There are 5 ways to turn a row about zero (a turn may also mirror it). The second row of each pair is the first, turned, with some noise. The first 50 pairs use one turn. New pairs use 3 turns, one after the other, and a turn may come again.
Known pairs, each followed by its turns in order:
[ 3.36 -1.24 -0.15 -1.64  1.23  0.57  4.42  2.27  0.72]
[ 0.02 -1.15 -3.34 -2.29  0.81  2.28  3.35 -2.27 -0.91] => J_231

[-3.71  4.27  2.84 -0.29  1.15  4.24  2.26 -3.99 -1.11]
[-2.37  0.18 -1.62  0.73 -0.89 -5.98 -5.00  1.19 -2.41] => J_111

[ 2.85 -2.58 -2.42  3.82  0.90  2.68  3.71 -1.65 -0.31]
[-0.52 -1.20  0.83 -0.39 -3.74  1.85  3.34 -2.31 -4.73] => J_231

[-1.29 -2.22  1.25  0.05  2.26  2.58  0.47 -1.38 -1.97]
[-2.06 -0.56 -1.00 -2.85  0.53 -2.47 -1.36 -0.88  1.79] => J_111

[ 2.42 -2.86  2.78 -3.14  2.96 -3.12  3.58  0.21 -0.23]
[-0.66  2.19 -1.14 -5.12 -1.03  0.65  0.82  5.73 -0.20] => J_256

[ 0.81  1.72  2.28 -4.30 -1.76 -1.17 -2.48  2.80 -0.38]
[-0.52  2.41 -1.26  0.12  3.89  1.30 -0.89  0.99  4.08] => J_231

[ 3.16 -3.50  0.70 -2.33  3.50  3.67 -4.05 -1.50 -0.01]
[-3.16  2.95  1.13 -4.87 -2.44  2.85 -2.65 -3.09  0.33] => J_231

[ 4.24 -0.91  2.26  2.17 -2.88 -2.51 -3.39  0.64  3.06]
[ 0.02 -0.06  2.93 -3.03  3.78 -1.93 -3.79  3.48 -2.27] => J_479

[ 4.01 -3.16 -0.77 -1.25 -1.62  0.06  3.35  1.11  0.34]
[ 3.59  0.59  0.17 -0.78 -2.16  2.76  1.85  3.92  1.79] => J_256

[ 1.43 -3.27 -0.08 -1.12 -4.21 -3.45  2.08  0.56  0.50]
[ 0.56  1.30 -0.91 -2.14 -2.91  3.11  3.72  2.98  1.15] => J_111

[ 3.01 -4.16  2.89  0.23  0.16  2.30  3.17 -1.54  0.09]
[-6.60  0.28  2.22  1.14  0.66 -1.40  0.60  0.30  0.79] => J_479

[-0.16  1.86  1.21 -2.47  4.27 -2.95  4.22 -0.37  1.97]
[-2.00  0.20 -2.60 -1.76 -0.73  1.09 -0.72 -5.36 -3.66] => J_479

[-1.83  2.44  1.05  2.79 -4.18  1.45 -3.24  4.17  4.30]
[-1.40  4.52 -0.96  5.85 -1.00  4.61 -1.90 -2.95 -0.78] => J_111

[-2.70 -2.42  3.75 -0.50 -2.69 -0.44  2.59  2.71 -0.35]
[-2.17 -0.56 -2.82  1.62  1.05 -3.10  4.48  0.45  3.07] => J_231

[ 2.94  0.93 -1.86  3.12  2.28 -4.22  0.49  1.52 -0.43]
[ 0.88 -1.78 -1.82 -1.44 -1.35 -3.47 -0.63  1.57 -5.22] => J_479

[ 4.06  0.23  4.24  0.64 -3.92  0.52  4.39 -3.61 -3.58]
[ 0.54  4.03  3.04  0.13  0.73 -1.28 -5.67  0.36 -6.01] => J_929

[ 1.62 -2.68  2.86  0.83 -3.27 -0.21  0.21  2.51  0.76]
[-2.37  0.28  1.22  2.49  2.61  0.02 -3.72  1.83  0.25] => J_479

[ 2.87  1.81  0.47 -3.05  4.19 -2.46  1.61 -1.75  2.85]
[ 3.56 -2.96  0.84  0.19 -3.88 -2.11 -0.67  4.08 -0.58] => J_929

[ 2.70 -1.71  0.22  0.37 -0.68 -1.28  1.73  0.87  1.11]
[ 2.05  1.29 -0.98 -0.22 -2.27  0.94  0.48  1.76  0.37] => J_256

[-2.05  2.02 -1.75  2.70  2.12  2.87 -4.23  1.95 -1.17]
[-2.90  1.20 -4.35 -1.99  1.04 -0.55  3.03 -0.29  2.06] => J_929

[-3.42 -1.00 -3.97 -0.63 -1.61  3.76 -1.38  3.28 -0.94]
[-2.09  0.97  0.14  0.17  2.53  0.43  6.13 -3.87  1.80] => J_929

[ 0.10 -1.20 -3.47 -0.56  0.36  1.83 -2.20 -3.59  3.93]
[-3.29 -1.69  3.05 -1.64  0.46  1.01 -3.35  0.41 -3.51] => J_231

[ 0.26 -2.24  2.27 -1.52  3.32  3.54 -0.08  3.90 -1.29]
[-1.90 -5.19  1.14 -2.59 -3.48  1.65 -1.28  2.42 -0.75] => J_256

[-3.33 -1.27 -2.34 -3.98  2.92  1.08 -1.81 -2.29 -3.12]
[ 1.63  0.36  3.94 -3.79  1.69 -2.76 -2.90 -0.05  1.08] => J_111

[ 0.88 -0.68 -1.79  3.63  3.44  3.44  3.78  1.53  0.05]
[-0.76 -1.95  1.55 -1.54 -1.42  1.97 -2.40  0.46  6.01] => J_256

[-1.15  3.52  3.84  3.93  3.65  4.22 -0.24  2.53  2.75]
[-0.29  7.72  1.68 -0.04 -4.04  0.58 -1.96  0.77 -1.31] => J_479

[ 3.47 -3.19 -0.66 -2.09 -4.25  4.04  0.95 -0.60  2.64]
[ 1.60 -1.57 -2.83  0.33 -4.87  2.89 -1.21  0.47  5.44] => J_111

[ 0.79 -3.74 -2.70 -2.39  2.24  1.28 -0.48 -4.45 -4.12]
[ 2.53 -1.99  2.06 -1.30  5.04 -0.76 -1.90  4.43 -0.86] => J_256

[ 0.30  4.13 -0.50 -3.59 -2.12 -4.30  2.85 -3.43  1.31]
[-1.43 -5.10  3.09  2.35 -1.88 -2.58 -2.31  2.50 -3.17] => J_929

[ 1.44 -2.83 -1.48  0.50  0.73  4.16 -2.94  4.19  0.01]
[-0.51  1.69 -0.01  2.85  0.66  1.92  1.53  6.05 -0.87] => J_479

[ 1.44  2.55 -4.33 -3.10  1.68  2.21  2.16 -1.35 -2.11]
[ 0.83 -0.79 -0.48  1.92 -0.75  0.70  5.78 -3.17 -1.96] => J_479

[ 3.95 -0.68  0.28 -0.36 -1.27 -1.92 -1.27 -3.31  2.60]
[-0.90 -1.37  2.84 -2.46  0.15  3.66  0.60  3.54 -0.56] => J_231

[ 3.98 -2.33  3.86 -3.80 -0.68 -3.30  0.16  1.40 -3.80]
[-0.36  2.95  0.37 -1.87 -1.76  2.76  0.49  5.26 -5.22] => J_256

[ 2.71  0.05  2.78  4.08 -4.12 -1.08  0.79  1.17 -0.21]
[-0.08 -0.25  4.27  1.26  1.12 -4.16 -4.34  1.15 -0.50] => J_479

[-3.37  4.44  0.92 -1.48 -2.14  2.18 -2.42 -1.78  1.70]
[-2.42 -4.67 -2.16 -2.32  2.34 -0.11  1.29  0.11 -4.05] => J_929

[ 0.49  2.13 -3.48 -1.89  3.15 -3.50 -4.17 -1.16  4.45]
[-0.89 -4.86 -1.78 -1.18 -4.96  1.12  2.66  3.78  2.60] => J_929

[ 1.36  1.90 -2.50 -4.35  3.21  0.79  2.71 -0.83  1.08]
[ 1.92  0.93 -2.13 -4.23  2.60  0.62 -1.20 -1.10 -4.05] => J_231

[ 1.19 -4.44 -4.21 -3.01 -2.45 -4.04  0.94 -2.95  1.55]
[ 5.18  1.06  0.96 -3.06 -1.78  0.65  3.57  2.55  4.01] => J_111

[ 4.37  1.81  1.11  4.40 -3.95  3.04 -0.68 -1.61 -0.54]
[-0.05  1.03  5.82  2.58 -1.11  3.22  3.66 -0.05 -0.42] => J_231

[-3.46 -0.44 -3.36 -3.44 -3.91  3.24 -3.71  1.09  0.83]
[ 1.11 -4.71 -1.15  5.49  0.32 -3.33  2.90 -0.22 -1.43] => J_256

[ 2.62  3.06 -1.97  2.61  3.65 -2.14 -3.23  2.95 -0.69]
[-1.72  1.14 -4.33  1.82 -2.16  0.12  1.09  4.11  3.29] => J_929

[ 2.05 -4.44  0.33  0.05 -0.99 -3.00  0.30  3.20 -3.20]
[-1.95  1.22 -4.85  0.82 -3.50  2.94  2.16  1.54  1.89] => J_231

[-2.27 -2.17  1.38  4.41  0.24 -3.93 -3.02 -0.28  2.14]
[-1.09  4.94 -1.62 -1.29  2.60  1.32  3.53 -3.14 -1.90] => J_111

[-3.07 -1.85  2.03 -1.54  4.33 -2.69 -2.96 -0.88  1.13]
[ 1.51  2.46 -0.88 -3.80  5.44  0.86 -1.65 -1.17 -1.49] => J_111

[ 2.33  0.00 -0.07 -3.96  0.49 -0.04  1.42  2.21  2.35]
[ 3.06 -1.41  0.51  2.92 -1.11  0.23  2.22  1.29 -1.68] => J_929

[ 2.30 -3.75  4.41  1.77  0.12 -1.93 -0.87  0.55 -0.87]
[ 2.15  2.21  0.03 -2.85 -4.41  0.75 -2.30  0.63 -2.49] => J_256

[-3.63 -1.40  3.44 -4.25  1.89 -2.06  2.48  1.20 -0.42]
[-3.49 -1.42 -3.05  0.73 -1.00  4.07 -2.87 -4.30  0.90] => J_479

[-1.81 -0.37  1.32 -2.67  2.69  0.15  1.04  3.23  1.09]
[-3.23 -1.92 -0.47 -1.86 -2.99 -1.35  1.08  1.86  0.51] => J_256

[ 4.20  0.52 -2.47 -0.59  2.57  3.13  0.12  1.29  2.86]
[ 2.41  0.89 -2.30  0.57 -4.52 -0.98  4.06 -0.67 -0.43] => J_929

[-2.93  2.23  0.73  3.35  1.60  1.85 -2.56  0.08 -3.36]
[-3.82  1.21  2.29  0.30  0.73 -2.93 -2.04 -3.60 -2.83] => J_111

New pairs, each followed by its turns in order:
[ 0.35 -2.91  0.86  3.32 -4.40 -1.13 -1.85 -1.54 -0.68]
[ 1.13  1.96 -1.01 -1.55 -1.58 -4.25  3.61 -0.65 -0.07] => J_479 J_111 J_929

[-1.39  1.89  1.31 -1.74  1.95  1.91 -1.25 -3.98  1.77]
[-2.15 -5.03 -0.33  0.64 -1.51 -1.02 -1.49 -0.13  0.09] => J_479 J_929 J_479

[ 1.66 -2.88  0.53  2.98  1.68  3.39 -2.78  1.25  3.09]
[ 3.38  2.11 -1.49  1.11 -4.04 -2.66 -0.11 -3.43  2.27] => J_929 J_256 J_929

[ 2.06  1.09 -1.95  4.42  0.75  0.13 -3.13 -0.16 -0.52]
[-2.52 -0.75 -2.78 -3.17  1.31  1.91  1.00  0.91 -1.32] => J_111 J_256 J_256

[ 2.50 -2.40 -1.16  1.89 -3.23 -4.21 -0.51 -0.70 -1.07]
[ 4.34  1.96  1.59 -0.41 -2.46  0.17  3.01 -2.76 -0.24] => J_231 J_256 J_256

[ 4.18 -2.44  0.87  1.93  0.78 -0.96  1.04  0.10 -3.29]
[ 0.68  2.44 -4.54 -1.95 -1.76 -2.00  0.87 -0.33  2.13] => J_111 J_479 J_479

[ 3.35  3.61  3.82  3.42 -2.84 -2.29  3.12  2.67  1.17]
[-2.88 -1.00  3.48  0.92  4.62  3.29 -2.64 -1.17 -4.68] => J_479 J_256 J_256

[ 3.98 -3.80  3.93  2.19  1.23 -0.11  1.54 -1.86 -2.10]
[-5.15  2.31 -1.70 -2.61 -1.31  3.20  2.02  1.84 -1.13] => J_479 J_929 J_479

[ 0.22  1.69 -2.33 -4.01 -1.02  4.10  0.59 -0.68  1.64]
[2.34 2.66 1.95 4.01 0.37 0.68 3.35 1.39 1.63] => J_111 J_929 J_479

[ 2.27  0.88 -0.34  4.45 -1.48 -0.43  2.03 -3.48 -3.83]
[ 0.95  1.14  3.01 -5.51  2.63  0.03  2.19 -0.13  1.87] => J_256 J_231 J_231

[-0.66  0.39 -1.25  2.77 -0.25 -3.88  0.57  4.17  1.98]
[ 3.06 -1.94 -1.45 -4.81 -0.41 -2.25  0.47 -0.68 -1.97] => J_111 J_929 J_479

[-2.26  2.69  0.85 -3.36  1.25 -3.60 -4.21 -3.33  3.74]
[ 3.23  1.57  0.59  0.04  0.69 -6.81 -0.74 -4.16 -0.31] => J_479 J_479 J_929

[-3.57  1.05 -2.51 -3.51  0.11  0.41  0.41 -2.63  0.61]
[ 3.31 -1.92 -1.85  1.95  3.19  0.36  0.39  1.05  2.79] => J_479 J_256 J_111

[ 3.87  4.27 -3.60 -1.97 -0.59 -1.15 -1.54  2.45 -1.11]
[ 0.20 -2.46  4.14  1.10  2.67 -2.79  3.02  0.84  2.60] => J_929 J_256 J_231

[ 1.69  3.43  1.73  1.00 -0.37 -2.78 -4.29  2.95 -1.99]
[ 5.92 -1.83 -0.85  1.17  3.74 -0.94  1.16  0.58  1.25] => J_231 J_256 J_256

[-3.49  2.70 -1.10 -3.75 -1.01  2.63 -0.91 -2.75  0.51]
[-2.54 -1.15  3.32  4.47 -0.20  0.50  2.46  1.02  0.74] => J_929 J_231 J_929

[-0.83  2.89 -2.98 -1.31  3.99 -3.56 -0.72  3.38  1.54]
[ 2.85 -1.15  1.44  4.40 -0.33  1.52 -2.84 -0.84  4.39] => J_111 J_479 J_479

[-1.38 -2.97  0.22 -1.68  4.07 -4.28 -0.38  0.46 -0.81]
[-3.80  2.36 -0.30  0.50  0.55  0.04  0.23 -5.46  1.37] => J_479 J_929 J_479

[-0.18  4.06 -2.97 -2.87 -0.88  2.23 -2.94  3.54 -3.98]
[-0.98  5.69 -1.00 -0.27 -0.88 -1.01  2.51  0.54  5.65] => J_479 J_111 J_111

[-3.64 -1.24 -3.66  3.10  4.23  3.18 -3.84 -0.97  0.67]
[ 0.62 -1.17 -4.49 -1.42 -3.81  1.19  1.23  3.15 -5.75] => J_111 J_231 J_256

[-3.24 -0.58 -4.39 -3.85 -0.23 -3.95 -3.29  1.76  1.24]
[ 0.95  1.40  2.87 -6.70  3.50  0.90  2.43 -1.43 -1.26] => J_111 J_231 J_231

[-4.07  1.91 -0.93  1.21  0.87  3.72 -1.49 -3.88  1.02]
[ 3.12  0.94  3.63 -1.24 -1.32  0.99  2.64  4.16 -1.86] => J_111 J_479 J_929

[ 1.84 -0.24 -4.05  0.53 -3.50  1.31 -0.37  3.45 -1.97]
[ 1.38 -3.10  1.41  1.19 -1.98 -3.77 -0.61  3.63  1.10] => J_231 J_111 J_231

[-2.73  3.81 -4.44 -3.28 -1.88  3.43 -2.10 -0.45  2.44]
[-6.30  0.92  2.54  3.57 -0.60  2.77 -2.42  1.98 -1.72] => J_479 J_929 J_929

[ 2.06  3.18 -1.21  2.43 -1.17  3.27 -2.05 -1.98 -0.72]
[-2.10  3.09 -0.32  3.36  0.55  2.05 -4.00 -0.87  0.71] => J_929 J_231 J_256

[ 2.03  2.08  4.08 -1.13 -1.86  0.42  0.65  3.49 -1.96]
[-1.08  3.64  1.54 -2.46  0.46 -4.20 -2.10 -0.08  0.18] => J_256 J_479 J_479

[-0.03  0.50 -2.79 -0.50  3.45  0.57 -1.80 -2.95 -2.89]
[-1.03  1.38 -2.41 -2.67 -3.84 -3.14 -0.31  0.41  0.96] => J_479 J_479 J_479

[ 1.49 -3.40  3.52 -2.69 -1.14 -2.78  2.89  2.44 -4.41]
[ 0.51  2.72  2.89 -1.57 -3.40 -2.10 -5.56 -2.59  3.00] => J_929 J_256 J_111

[-0.86 -4.04  1.20  0.49 -1.70  4.28 -2.92  2.81  3.68]
[ 5.08 -0.69  4.98  2.71 -1.30 -0.76  1.28  0.19 -2.60] => J_479 J_479 J_479

[-1.08 -3.53  2.45  4.29 -0.41 -0.92  1.37  1.04 -3.45]
[-0.81 -2.31 -5.59  2.08 -1.57  0.59 -3.41  0.93 -1.56] => J_479 J_479 J_256

[-1.05  2.48 -3.08 -1.17 -3.58  3.47 -3.16  2.92 -3.75]
[ 2.38  2.14  1.49 -0.82 -0.60 -2.77 -2.08 -6.05 -3.89] => J_479 J_231 J_929

[-0.72 -3.38  2.24 -2.40 -1.20  2.86 -0.42 -2.93  3.47]
[-1.10 -3.38  2.45  3.77  1.83  3.60 -0.68  1.57 -0.09] => J_256 J_256 J_111

[ 3.35 -0.36  0.94 -0.37  3.65  1.23  3.55  4.31 -0.04]
[ 3.29  6.24 -1.15 -0.80 -0.89 -0.54 -0.73 -2.34 -1.72] => J_929 J_231 J_929

[-4.06  0.59 -1.31 -1.34 -1.60 -0.80  3.12  1.40 -0.20]
[ 2.00  4.03  1.85 -0.27 -0.39  1.85 -2.12  2.07 -0.20] => J_929 J_479 J_111

[-3.50 -1.37 -1.53 -1.18 -2.45  3.24  2.01  3.18  2.66]
[ 3.58 -3.19  2.13 -0.79 -5.20 -0.40  0.88  1.14 -1.24] => J_479 J_111 J_231

[-2.49 -0.97 -1.21  1.82  2.79  0.54 -3.10 -1.75 -1.99]
[ 0.32 -0.03 -2.68 -2.03 -1.10 -0.19 -4.76 -0.03  0.73] => J_929 J_231 J_231

[-1.44 -2.39  3.01 -2.27  1.61 -3.17  3.88  2.20  4.12]
[-0.70  0.65 -0.67  3.87  5.83 -1.21  2.19 -1.65 -2.74] => J_479 J_479 J_479

[-0.79 -3.81  1.96 -2.25  1.52 -2.11 -2.19  0.94 -4.35]
[ 4.06 -0.71 -2.41 -1.53  1.79 -1.82 -2.23 -0.28  2.85] => J_929 J_231 J_111

[ 0.44 -0.62  3.22 -1.81  2.59 -0.76  3.51  2.37 -3.44]
[-1.69 -3.22  2.98  0.26  0.15  2.16 -3.02  4.02 -0.22] => J_231 J_231 J_256

[-3.07  2.16 -0.53  3.70  1.44  1.93  2.47 -2.12  4.24]
[ 2.59  2.80 -0.44  3.04  1.88 -1.72 -0.71 -3.91 -2.75] => J_111 J_256 J_111

[ 1.38 -3.69 -3.21 -3.55 -0.32 -3.70 -2.31  2.29 -1.37]
[-0.22 -3.19  1.64  4.69 -0.53 -3.91 -3.37 -1.84  3.19] => J_929 J_111 J_256

[-4.14  1.24  2.44  3.38  0.67  0.44 -1.16  1.88  0.22]
[ 3.08 -0.14 -0.07  0.58  1.73  0.90  1.25 -0.21 -5.78] => J_231 J_111 J_231

[-1.15 -0.77 -3.09 -1.77 -2.19  2.17 -2.72 -0.96  3.46]
[-1.67  1.68 -3.59 -0.96  1.71  3.27  2.04 -0.61 -1.95] => J_231 J_929 J_479

[-0.91  2.77  4.03  3.80  1.90 -2.91 -4.01 -2.41 -1.54]
[ 0.74  1.52 -0.89 -4.49  1.88 -4.54 -1.07  3.63  5.20] => J_256 J_256 J_929

[-0.89  1.46  3.28 -3.07 -4.27 -2.81  1.74 -0.47  3.24]
[-3.66 -1.91 -2.33  2.97  4.69 -0.60 -3.12  1.54  1.06] => J_231 J_256 J_231

[-0.31 -3.95  0.14 -0.86  3.87 -1.94  0.55  3.95 -3.22]
[ 0.75 -0.91 -0.28  1.26 -5.31  1.94 -1.18 -3.00 -4.78] => J_929 J_111 J_231

[ 1.67 -3.67  0.83 -3.50  3.25  1.69 -2.14  3.94 -3.08]
[-0.53 -1.91  1.60 -2.66 -5.88  4.00 -1.61  2.18 -0.40] => J_231 J_231 J_479

[ 2.19  0.78  1.19  3.28 -1.41  0.61  1.03  0.99 -0.29]
[ 0.36 -2.88  0.09  0.71 -1.19 -2.53 -2.22 -0.18  0.91] => J_111 J_231 J_479

[ 3.12  2.28  1.63  1.68  0.90 -1.42  0.44 -0.37 -3.33]
[ 1.48 -3.09 -1.07  2.01  3.99 -1.27  0.93 -1.12  0.64] => J_479 J_231 J_231

[ 1.62 -2.01  1.72 -2.97  3.40 -0.52  2.57 -1.14  1.37]
[ 2.36  0.79  2.83 -1.82 -0.09  0.47  2.43  0.47 -4.82] => J_479 J_231 J_111

[-3.34 -1.61 -0.59  4.20 -2.37 -3.31 -2.98 -0.63  3.95]
[ 2.83  2.37  2.82 -1.54  0.26  0.66  3.99  5.39 -1.40] => J_111 J_479 J_231

[-0.89  4.16 -1.97 -2.41  2.39 -2.49  2.46 -0.47 -2.01]
[-1.48  2.97  1.00 -2.87  4.04  4.11  0.80 -0.42  1.08] => J_111 J_479 J_929

[ 1.21 -0.40  3.25  2.48 -3.19 -2.74 -3.93 -1.14 -0.06]
[-2.16 -2.83  2.23  0.38  0.60 -1.47  1.27  0.80 -5.28] => J_111 J_231 J_111

